Each new row is followed by what is left after taking away its nearest point in the smallest flat space through zero that holds the last named rows.

J_577 (4 x 18):
[[ 22.6   3.8  13.4 -16.0 -10.8  25.4  -5.9  26.0 -12.9   2.6  -0.8 -35.6
  -17.4  21.6 -10.6   4.2   0.0   5.9]
 [ 14.8 -31.6 -27.1   1.3  29.7  -4.6 -21.0 -26.2   3.1  19.6  -1.2  18.9
   13.6  22.7   1.1  13.9  -7.1   6.3]
 [ -8.7  26.8 -12.9 -27.6   3.6  15.7  -7.6  -9.8  16.4   8.5  -9.5   0.4
   -6.9   1.2  11.7 -11.4  21.2 -13.7]
 [-21.1   0.5  23.2   4.5  44.3  25.5  -5.1  -3.9  24.9  34.3  16.0   9.8
  -12.6   0.8  -7.4  24.9  -9.5  -9.4]]
New rows:
[  9.1  24.3 -12.9  17.8  23.3  12.8   1.2  11.9  11.0 -28.8 -21.3  -3.8
 -15.4  13.2  21.3  13.3 -27.8  28.5] | [  4.7  27.0 -15.1  18.5  22.4   9.1   3.0   8.5  13.2 -30.8 -22.2   0.8
 -13.3   8.5  23.9  10.4 -25.8  26.6]
[  7.7  -1.6  11.5   1.7 -13.4  -2.6   7.7  -0.8 -17.3  -6.1 -16.1   3.3
  21.4 -18.1 -23.3 -30.2  -0.3 -24.2] | [  9.0  -5.8  11.8  -2.3   3.4   8.6  -0.4  -4.6 -10.9   8.5 -13.5   4.3
  17.9  -8.6 -25.6 -21.0  -2.3 -25.4]
[-44.7   0.8   3.6 -16.1  51.8  15.9 -31.4  17.6   2.3   1.1 -10.8  17.6
   7.8  32.0  13.0   8.9   0.7  -5.4] | [-36.1  -1.4   5.0  -7.0  21.0  -2.1 -19.7  30.1 -16.7 -24.4 -14.2   8.5
  13.3  23.9  11.8  -2.5  -1.3   2.6]
[ -9.5  -5.8 -14.8  -6.9   6.9   2.8  34.8  22.0  -5.1   6.9  17.0   2.6
  -1.5  26.3   5.3 -13.9  25.9   2.9] | [-11.5 -10.2 -13.3  -1.1   9.7  -0.9  36.2  20.5  -5.0   7.1  19.2   6.7
   0.7  24.1   4.3 -11.5  22.4   3.9]
[ -8.3  25.9   2.8  -2.6  -5.3   0.7  -9.4 -36.2   5.0  -7.0  15.2   0.3
   7.7   5.3  -9.8 -10.3   1.2   3.8] | [ -1.4  17.6   8.8   2.5  -6.3   1.5  -9.2 -29.3  -1.6  -7.4  18.2  -5.8
   6.5  10.0 -15.4  -5.0  -5.5   9.0]
[  0.4   1.6   8.5   9.5 -25.7 -30.8 -12.5  12.6   0.1  10.5 -18.1  17.5
   4.3  15.6  28.5   0.2  21.8 -19.9] | [  0.7  -1.9  19.4  11.8 -16.2 -21.2 -14.0  18.2   1.7  19.2 -12.4  13.0
  -1.5  20.2  22.5   9.7  15.8 -19.1]

J_641, 4 rows:
[[ -6.3  17.9  14.4  -8.8 -12.4  16.6 -23.1  58.0   2.0  28.7  10.7 -29.1
  -30.7  22.5 -14.3  16.1  25.6 -14.4]
 [ -1.8   2.7 -20.7  34.8  10.9  14.2 -32.0 -24.1   5.9  13.9 -18.4 -33.1
  -14.0  -6.8  12.0 -18.9  -1.3 -18.6]
 [ 12.6  24.3  -9.9  43.0   8.7  11.5 -15.8   1.7 -15.2  28.8   8.1  12.6
   20.1 -22.9  10.5 -16.3  13.4 -44.6]
 [-35.3  -1.2  15.2  12.6 -17.6  35.4 -15.4 -11.0   0.2  13.1 -10.2 -32.0
   -2.9  -4.2  18.5  37.9  23.0 -34.7]]
New rows:
[-12.8 -40.6 -14.6  23.2   2.0   3.4   9.4 -13.1  12.0 -15.7  -8.6  42.3
  -3.2   5.6  -3.7 -11.7  12.0 -14.9] | [-13.2 -35.8 -10.9  17.2  -1.2   6.2   2.0   7.6  14.2  -8.0  -5.4  31.9
 -16.3  15.6 -10.7  -8.7  18.2 -14.6]
[ -1.1   0.6  -9.9  -2.4  -3.7  15.0  13.2 -17.8 -20.6   1.2 -22.2   2.3
 -15.1   4.3  -5.2  15.0   0.0  23.8] | [  5.6   9.3 -10.8   3.6  -1.8  15.0  10.3  -6.7 -24.8   9.9 -16.1   8.1
 -12.4   2.2  -7.4   9.8   4.3  15.6]
[-10.1 -11.6   8.4  30.6   1.7   2.7 -13.0  22.8  42.3  -6.9  24.0  23.8
  13.2   1.3   2.8   8.9  13.9  11.5] | [-11.1 -15.9   3.9  32.0   4.1   2.1 -16.0  13.7  45.9 -10.4  18.1  17.0
   8.8   2.1   4.2   5.0   9.2  16.2]
[  4.2  12.3  16.1  42.3   8.1 -11.2 -10.3 -34.4  20.0   9.3  14.8 -11.4
 -42.3   3.0 -24.9  23.8  -4.1   7.2] | [  7.4  14.2  23.0  35.1   5.4 -16.4   3.3 -27.6  14.2   6.2  24.0   8.4
 -29.4  -0.1 -27.1  28.9  -2.6   8.0]
[  7.1 -18.9   8.8  -2.0   9.8 -26.3  -3.4 -22.6  -0.3  -1.0  -0.6   3.8
  -2.9   2.7   6.8  -2.0  -2.5  -0.1] | [  5.8 -12.5  13.5  -1.6   6.2 -21.1  -7.6  -8.2  -2.3   7.8   4.1   1.0
  -5.7   5.2   4.7   3.2   5.8  -8.3]

J_979, 4 rows:
[[  1.3 -40.7 -18.5  -5.8   9.3   9.7  -3.0 -40.3  -9.8 -13.4 -12.0 -20.5
  -28.3 -24.9 -23.5  16.2  -7.9  20.6]
 [-31.0 -25.3  -2.5  33.1  -8.9 -31.8  10.5 -60.4   5.2  -2.9 -27.0  18.7
  -14.1 -32.0 -10.4  27.7  41.4   1.3]
 [ -2.5   2.8  19.1   3.0  25.9 -22.7   3.4 -37.5   6.4 -10.5 -34.7 -16.2
  -31.0 -33.3 -41.6 -21.9  27.9   9.9]
 [-37.3   9.5 -15.9  23.2  -5.7  -4.5  -2.3 -60.4   0.2 -13.9 -19.6   0.0
   11.2 -48.7 -12.7  25.6 -12.4 -11.9]]
New rows:
[ 28.7 -27.6  -6.1 -25.4  10.0 -19.4  25.9   2.5  -4.9   8.7  14.4   9.0
  17.0  29.3 -26.9 -19.7   8.0 -19.7] | [ 13.7 -16.4 -13.1 -17.4   6.3 -17.6  23.5 -15.5  -4.9   3.6  10.4   9.1
  28.2  12.2 -28.2 -10.6  -3.9 -28.1]
[ -0.9  24.2 -19.7  -7.3  18.2   3.8  26.6  16.9   2.7 -19.1  -6.8   3.6
  -9.1   5.7 -20.8 -11.8 -26.0 -13.6] | [ -4.8   4.8 -22.9   1.2   9.4  -4.0  31.3  10.7   2.8 -14.9  -6.5  15.4
 -13.6  10.4 -13.4   1.7  -9.8 -10.4]
[-15.1  23.2   3.3  22.7 -29.0   8.5  -7.7   7.0   0.4  15.0 -17.1  27.1
  26.9  -6.4 -25.1  19.1  -2.4  -1.4] | [  3.1   3.6   4.1   8.1 -18.4  14.6  -8.6  14.0  -3.7  13.5 -16.5  14.2
   6.9   0.8 -34.9  10.8  -1.1  13.8]
[  8.4   5.8 -28.0  22.7 -17.0  14.6 -11.8  -6.4 -11.3   0.0   1.9  -9.1
  11.2  -5.2   1.4 -12.9 -26.8  12.2] | [ 11.6   3.0 -15.5  26.4 -14.6  -0.2  -6.4  -2.5  -6.5   4.9  -3.8  -2.2
   2.3   1.1  -0.6 -21.0  -2.1  14.8]
[ 27.1 -11.2 -21.6   0.2 -13.3 -24.4   3.0   4.8  21.4 -20.6  10.0  16.1
  13.0  -5.7   0.9  -1.5   2.0  -1.7] | [ 27.8  -5.1 -20.2  -2.6  -8.2 -22.6   1.3   2.4  21.4 -23.5   7.0   9.9
  12.0 -11.2  -5.5  -6.9  -2.9  -1.7]
[-21.8  19.9   4.9 -14.7  -3.6 -19.0 -11.3  25.5  -1.9  -3.0 -14.3  -1.6
 -22.0 -25.7 -17.0 -28.2  -3.8 -20.3] | [-21.8  -6.7  -9.3 -12.8 -15.8 -12.7 -10.3  24.9  -7.2   0.0  -4.4   5.8
 -22.7 -16.3  -3.7  -7.3  -5.4 -15.1]

J_734:
[[  3.7  -5.9   6.4  23.0 -35.4  18.0  21.0 -10.0   8.6 -33.5 -26.5  -9.5
   -4.1   0.4  -9.0  -7.6 -10.8   8.3]
 [  0.9  22.3   0.2  -5.6 -29.3  13.9  -2.5 -13.3  -5.3  18.3 -43.6  28.2
    3.0   9.5   1.4   2.2 -31.2 -13.8]
 [  4.1   2.8   2.9 -18.8  17.6  32.7  38.2  11.2 -11.0  28.7  -0.4 -27.3
   -9.3 -14.0   0.2  31.8   5.1  -5.6]
 [ -8.3  -3.9 -13.2   2.0   9.0   6.3   2.7   5.2   6.5  14.3  -0.5 -19.6
  -14.3   6.2   2.0  10.3  -8.1 -18.0]]
New rows:
[  6.6   8.5  -0.2  24.6   6.9   8.6  -2.0  34.0  -4.6  22.5  12.8  -2.3
  42.3  29.6 -20.0 -31.4 -16.2  -4.1] | [  8.9   7.1   3.0  25.1   5.0  15.7   8.1  34.6  -5.6  19.2  11.3  -8.1
  41.6  25.8 -21.8 -28.4 -14.0  -0.6]
[ 1.8 14.2  3.5 -8.0 15.2  0.1  4.2 -4.9 20.7 10.2 -6.4  2.1 18.8  2.5
 -0.6 -4.8  2.3  1.6] | [ 0.6  9.9  2.0 -1.6 12.4  0.7  6.1 -5.1 24.7  2.9 -6.6 -4.3 15.8  3.7
 -2.0 -6.7  1.9  1.7]
[ -1.1  26.0   6.6   2.8  -3.3   3.4  -3.4   0.8  -1.8  -4.5 -32.7  -8.4
 -12.8   6.0  -3.5 -15.9   8.4  -0.9] | [ -1.5  22.7   6.1  -0.8   9.3  -2.3  -6.0   5.4  -2.8  -2.2 -18.8 -12.2
 -12.2   3.3  -2.2 -14.7  17.4   1.2]

J_309, 4 rows:
[[ -3.6  14.8   2.1 -12.6   6.8 -21.6   4.9  20.2 -12.3  23.7   7.9 -26.5
   -1.2  -8.7  18.6 -13.0  22.3  32.6]
 [  5.7   1.5   4.3   2.9 -21.3  -1.7  -2.6  18.8  -4.1   8.1  14.8  -2.0
  -11.7  -3.4  -1.3  -5.3 -16.1 -29.8]
 [ 14.1  36.1 -18.2   5.2 -11.8  27.8   8.2  -0.8  14.3  -2.4  18.9 -21.1
   -3.4  22.4   1.8  39.9  11.1  25.6]
 [ 18.6 -19.9  -9.5   2.1  -7.2 -22.1  23.6 -51.6 -12.1   1.4  13.9   0.4
    5.0 -39.3  23.1 -13.9 -20.1  13.0]]
New rows:
[-10.5  19.7  12.5  12.7  21.2  18.8   6.6  -9.3   7.0  19.2 -22.0   2.3
  -9.4 -16.0 -11.7   2.1  25.5 -14.1] | [ -3.4  19.6  10.2  14.2  11.7  15.3  11.8 -13.8   4.0  22.7 -12.1  -1.0
 -12.5 -23.9  -6.4   0.6  17.5 -17.8]
[ 27.3  22.5  24.9 -21.6   7.5 -25.5 -20.1   1.2  13.2  28.5 -21.9  10.4
  23.5 -18.6 -28.7 -11.8 -16.1  -4.8] | [ 34.2  31.4  17.2 -18.0   2.6 -14.8 -15.6  -7.2  18.9  24.3 -15.6   6.5
  23.4 -13.0 -28.4   2.9 -16.3   2.3]
[ 25.9  -5.6  25.6   2.6  -2.5  24.2 -15.8   8.0   2.6  -4.3  -2.3   5.5
  14.0  20.3   2.6 -26.2 -15.7 -24.0] | [ 28.5   1.0  20.0  -0.9   3.5  19.2  -7.9  -1.6   0.6  -0.1   0.7  -5.3
  17.9  15.8  13.0 -23.9  -5.2   2.6]

J_157:
[[ 25.3 -18.2 -15.1   8.6  60.4  -6.3   9.1   4.1 -13.3  -4.6 -17.3  30.2
   23.5  45.9 -51.0  18.3  -5.3 -27.7]
 [ -2.0 -18.8  15.7   6.4  49.0 -11.6 -34.1  15.2 -40.3   3.7  -0.4   7.7
   29.9  13.5 -14.0  39.0   4.6 -21.0]
 [ 23.6  -2.6 -17.8   6.7  24.7 -13.4  -8.3 -29.1 -57.1  -1.2  -4.6  32.0
  -24.3  -0.6  10.1 -21.7 -23.2 -43.5]
 [ 39.2 -17.0  30.4  22.5  31.3 -11.1   5.5 -23.6 -30.5  -7.1   5.0   0.6
   35.4   3.3 -29.3  10.6  11.7 -10.0]]
New rows:
[ 10.2  -9.5 -10.3   3.9   2.1 -24.8  -7.6  -8.6 -18.7  35.4 -10.3  -0.7
 -23.2   3.8   1.5  -8.5  27.6  -4.3] | [  6.0  -9.2  -7.9   2.4  -2.2 -21.2  -3.1  -1.5  -2.9  35.2 -10.5  -6.9
 -16.9   6.8  -4.1  -3.6  32.8   5.8]
[ 16.6  10.4   1.3   6.8   5.3  -8.0  42.3  -1.5 -13.1  18.2   9.0  -7.0
   4.4  -4.3   0.8  20.4  10.6   1.1] | [  3.4  13.1  -7.4   0.3   3.6  -6.8  33.7   7.9 -12.5  21.4   7.1  -4.5
  -4.4  -3.7   9.9  22.2   6.1  -1.2]
[ 16.8   4.0  -1.0 -24.0   8.7 -31.8   1.9  42.3  -5.1  -0.9  -2.7  11.1
  -5.6  40.6 -16.3  -2.6  10.3  -0.1] | [ 20.2   8.1  12.2 -20.7 -10.0 -32.9   1.3  28.9 -11.4  -1.5   6.2   0.4
 -10.1  19.8  -0.3 -12.9  13.5   6.4]

J_691 (4 x 18):
[[  3.8 -16.2 -15.1 -25.2 -12.2  20.2  13.0 -11.7  -4.0 -10.9 -40.6  29.4
   11.1  16.0 -43.5  17.6 -15.2  21.5]
 [ -3.1 -25.4  24.2 -13.9  16.3  -5.5  18.1 -28.6 -16.3 -19.4  19.8  -0.1
   27.5  -8.0 -21.1   3.9  -2.3  11.8]
 [ -8.2  32.1  -1.8   2.4 -33.5  -1.1   5.6 -25.7  20.0   2.7  -3.9 -14.1
   15.9  -9.9 -12.2   1.3   9.5  15.9]
 [-19.6 -13.1 -15.6 -13.3  15.1  -5.4 -39.6  -4.6  15.5   5.2 -13.8  -5.3
    2.3 -20.5 -14.7  39.6  -2.8 -25.5]]
New rows:
[  9.7  -1.4  12.5  -5.7  -9.7  33.7 -11.5  -5.6 -10.4  -3.6  11.8 -17.4
  10.6   5.8  10.5   3.9  -8.0  -6.7] | [  9.7  -0.5   8.6  -6.4 -11.4  35.4 -13.8  -3.5  -8.6  -2.2   6.7 -15.6
   8.5   7.0   9.4   5.9  -8.9  -7.4]
[ 27.9 -10.9  21.2   2.7   2.4   0.1   9.7   1.1  32.3  20.4  -5.0  13.7
   3.1  16.3 -18.9 -35.2  30.3  30.1] | [ 18.9 -18.0  16.7   0.0  14.9  -5.6 -11.3   2.9  38.0  24.0  -4.5   8.0
   1.2   5.0 -18.1 -19.4  30.4  13.3]
[  8.7   7.2  10.8  21.6  -1.5   5.6  -1.3  -2.5  -9.4  -8.7  -3.7  -9.5
  -5.6 -28.7   2.8  17.4  -7.6 -15.8] | [ 13.3   5.7   9.6  19.7  -5.0  10.5   6.4  -1.0 -13.1 -10.8  -9.5  -2.4
  -6.2 -21.4  -0.9  13.8 -10.4  -9.2]
[ -0.5 -11.2  -7.2 -35.5   2.9  10.0   9.3  -9.9  38.9  -1.2 -13.9   0.2
  -1.1   4.7 -42.3 -42.3   9.3  10.3] | [ -1.3 -11.7  -3.4 -26.4  15.4   2.3  -0.9   1.8  37.9   3.9   0.7  -8.4
 -10.5  -0.3 -22.4 -46.9  13.0  -4.2]

J_66, 4 rows:
[[-18.4   2.4  34.1   5.5  49.0  27.2  -7.6 -10.8   4.9 -11.0  -2.2 -13.7
    8.0 -29.8   5.1  18.3  -6.0 -34.4]
 [-18.9   5.5  31.2 -28.8  46.5 -13.3 -11.8 -17.0  23.2  20.4 -18.3  17.3
   10.4  -5.6  17.3   6.0  -2.6 -13.3]
 [  8.5   4.7  30.5 -13.1  16.8 -29.8   0.4  -6.9  -1.4  -0.9 -23.2  19.1
  -21.7  -2.7  -6.9   4.5  10.6   7.2]
 [ -5.1   9.7   2.1  15.4  55.5 -10.5   3.5 -52.8  -5.0   9.5 -14.3   3.0
   29.4  -3.9   1.9   1.7  19.1 -16.5]]
New rows:
[-39.6  -8.2   1.9   8.0  -1.5   6.2 -14.8   3.8 -25.1 -38.6 -24.1   8.2
  -4.2  13.0  14.5   5.5 -29.2  14.4] | [-38.4  -6.7  -5.1   8.9   0.7  -0.8 -13.2  -5.0 -25.6 -33.0 -26.1  11.7
   2.0  18.5  15.3   1.9 -24.9  17.3]
[ 12.1   2.4  18.2 -33.6   0.2  -2.0  -9.2  14.0  -8.0   4.3  -0.7  -4.4
   4.2  13.6  -7.0  -5.6  -2.9   2.4] | [ 13.4   3.2   8.7 -19.2   4.3   4.6  -5.6   4.1 -15.3   0.6   3.2 -11.8
  12.9  12.2 -10.0  -6.0   1.3  -2.0]
[  9.5   1.2 -10.7  -1.7  -9.7   3.0  30.8   8.2  15.4   6.7 -19.9  21.7
  -8.3   7.3 -28.4   1.4   4.3  -3.8] | [  1.7   0.9  -8.9  -0.3  -0.1  14.8  28.0   6.4  19.2   6.9 -16.0  15.8
  -0.1   1.7 -23.8   4.4   0.0 -13.7]
[-16.9  20.4  -5.9  13.8   2.2  29.3  42.3  -2.0  -0.7  22.3 -30.4   0.6
 -16.9 -28.0 -37.1 -16.7   6.3  31.6] | [-25.3  19.4  -6.1   2.7   2.9  32.7  37.2   2.7  10.1  30.8 -28.0   2.4
 -10.8 -26.1 -28.2 -17.6  -0.9  29.4]
[-13.3  -0.5  -1.3 -28.7 -17.7   8.5 -15.7 -23.8  -7.1 -26.5  28.0  -7.4
 -32.9  -2.5  22.8  -7.4   2.7   8.4] | [-12.9   1.9  -3.7 -24.3  -6.8   3.6 -13.9 -37.4  -9.3 -23.4  24.4  -5.8
 -25.7  -1.2  22.5  -8.4   8.6   6.7]

J_654 (4 x 18):
[[  9.9   7.0 -18.4 -19.8   2.7 -10.9  60.4  11.8  20.8 -22.8 -16.9   8.1
   -0.1  -0.5  -2.1 -25.3  30.2   5.6]
 [-23.0 -24.7  -6.2  25.6   8.5   9.6   7.1   5.7  24.6  28.8 -20.2  15.2
    6.3  -2.8  18.1  -1.3  11.2  -9.3]
 [ 13.1  -1.4 -20.2  22.8  -1.8  -1.3 -11.6 -11.3  25.3   8.1   0.4   4.3
   23.6 -30.1  14.4 -23.4  -1.7  17.0]
 [-12.0   8.2  24.5  -7.6  -7.1 -13.9   2.4  -6.2  -2.7   2.2  23.1 -23.7
   -9.2 -20.0 -22.7  10.4 -24.6 -11.1]]
New rows:
[  3.4  37.3   8.1  21.4  -1.8 -18.6  -4.3 -26.2  30.9 -18.2 -28.4 -22.9
 -22.3 -13.9   3.1 -12.2 -13.4   4.3] | [ -2.5  30.2   9.9  20.4   2.7  -9.0  -9.5 -19.5  19.3 -15.4 -37.9 -14.4
 -28.9   8.8   8.4  -1.1  -6.1  -1.3]
[  2.1  -3.3  16.4 -11.1  -4.4 -24.5 -11.0 -14.7 -30.0 -27.9 -14.2  -5.4
 -15.6 -32.0 -11.6  29.9  16.1  13.7] | [ -3.8 -14.2   7.8   2.1  -0.2 -19.4  -7.7 -12.5 -16.2 -16.5 -25.8   4.5
  -9.2 -33.9   0.1  24.5  24.6  13.5]
[ 10.8 -22.3  18.5  16.6  12.1 -43.4  27.5  33.3 -43.2  -1.0  12.5  -1.2
 -17.7 -19.2  29.1  -5.7  10.9  -5.6] | [ 17.0 -22.3  13.8  23.5  11.4 -40.1  11.7  29.0 -44.6   1.0  14.1   0.7
 -11.7 -21.3  34.6  -7.6   7.9   0.3]
[ -1.0  11.5 -25.2   8.0  -7.8 -18.5   0.1  10.6 -13.5 -17.1  29.9  16.4
 -21.6  43.8  27.8  -4.5   1.3  32.9] | [-19.5   5.0 -14.3  17.7  -8.8 -25.0   8.5   8.1   2.9  -0.7  35.6   7.7
 -21.7  22.5  22.2  -2.8  -9.5  22.6]

J_348:
[[ 13.0   7.8   1.2  20.3  -2.6  -2.4  26.7 -11.4  -4.9   5.3  -8.0  -7.3
    1.1  -1.4  11.0  40.2   3.7  44.0]
 [ 27.8   5.0  28.6  18.0 -13.4 -10.5  15.6  19.9  18.9  25.7 -17.1 -38.6
   -0.5  17.4 -22.9   8.3  18.4  -9.8]
 [ 39.1  11.9   6.7  13.9   1.3  -2.5   8.5   2.7  15.0 -32.2  -7.7  22.9
   -1.0  11.1  -2.2   9.8 -11.1  12.6]
 [  3.9  11.7  16.0  -5.8 -12.6  19.5  33.9   7.4  -3.7   5.2  -3.5  -3.1
   17.0  17.3   9.4  -3.5  14.0  19.0]]
New rows:
[-11.0   8.0  -3.0  16.4 -15.2  -6.3 -15.0   2.1 -12.0   6.4  -7.4 -32.2
 -11.3 -10.1  -1.5  -5.6   7.5 -19.5] | [ -2.3  15.4  -3.5  14.0 -14.9   3.0  -4.8  -0.1 -12.9 -13.3  -6.3 -11.5
  -5.5  -4.7   7.9  -6.4   2.0  -5.4]
[ -2.5  31.9  18.3   6.9  10.6   5.9  17.8 -12.3 -31.0 -17.7 -10.7 -36.3
 -12.1  25.2  14.2  14.8  -4.9  25.5] | [ -8.1  24.7  13.0  -0.4  16.0   0.4  -6.2  -8.8 -26.5 -23.3  -6.1 -31.0
 -18.3  20.8   5.3  -3.5 -11.7  -2.2]
[ 12.1 -14.3 -10.2   0.4  -6.2  19.8 -10.7   6.0   5.4  -0.8  -6.8  -0.1
  -4.5  16.0  -5.1  24.0  -8.8   5.4] | [  3.2 -15.9 -10.7  -6.2  -7.1  23.8 -11.6   7.0   2.1   3.0  -4.1  -1.2
  -2.1  15.9  -3.7  16.3  -6.5   0.8]
[-14.8   2.2  -3.0 -19.5 -19.7  15.1  20.0  25.3  26.4 -31.3 -15.1  -3.8
   4.6  22.9  -9.7  -9.4  -0.8   4.5] | [-24.2  -6.1 -15.8 -10.4 -12.6   1.3   6.4  13.8  21.6 -21.9 -13.9 -12.5
  -6.3   6.6 -10.2   8.9  -5.2   8.2]
[-19.0  33.0  -3.6   7.1  -3.8  -6.8 -11.7  18.0 -10.7  17.5  13.2  38.5
   1.3 -14.7  13.3  38.3  31.7 -27.7] | [ -9.4  36.5   2.8   8.3  -6.3  -5.5  -7.3  23.2  -5.5  13.8  10.4  39.5
   3.2  -8.1  10.2  35.3  32.8 -29.6]
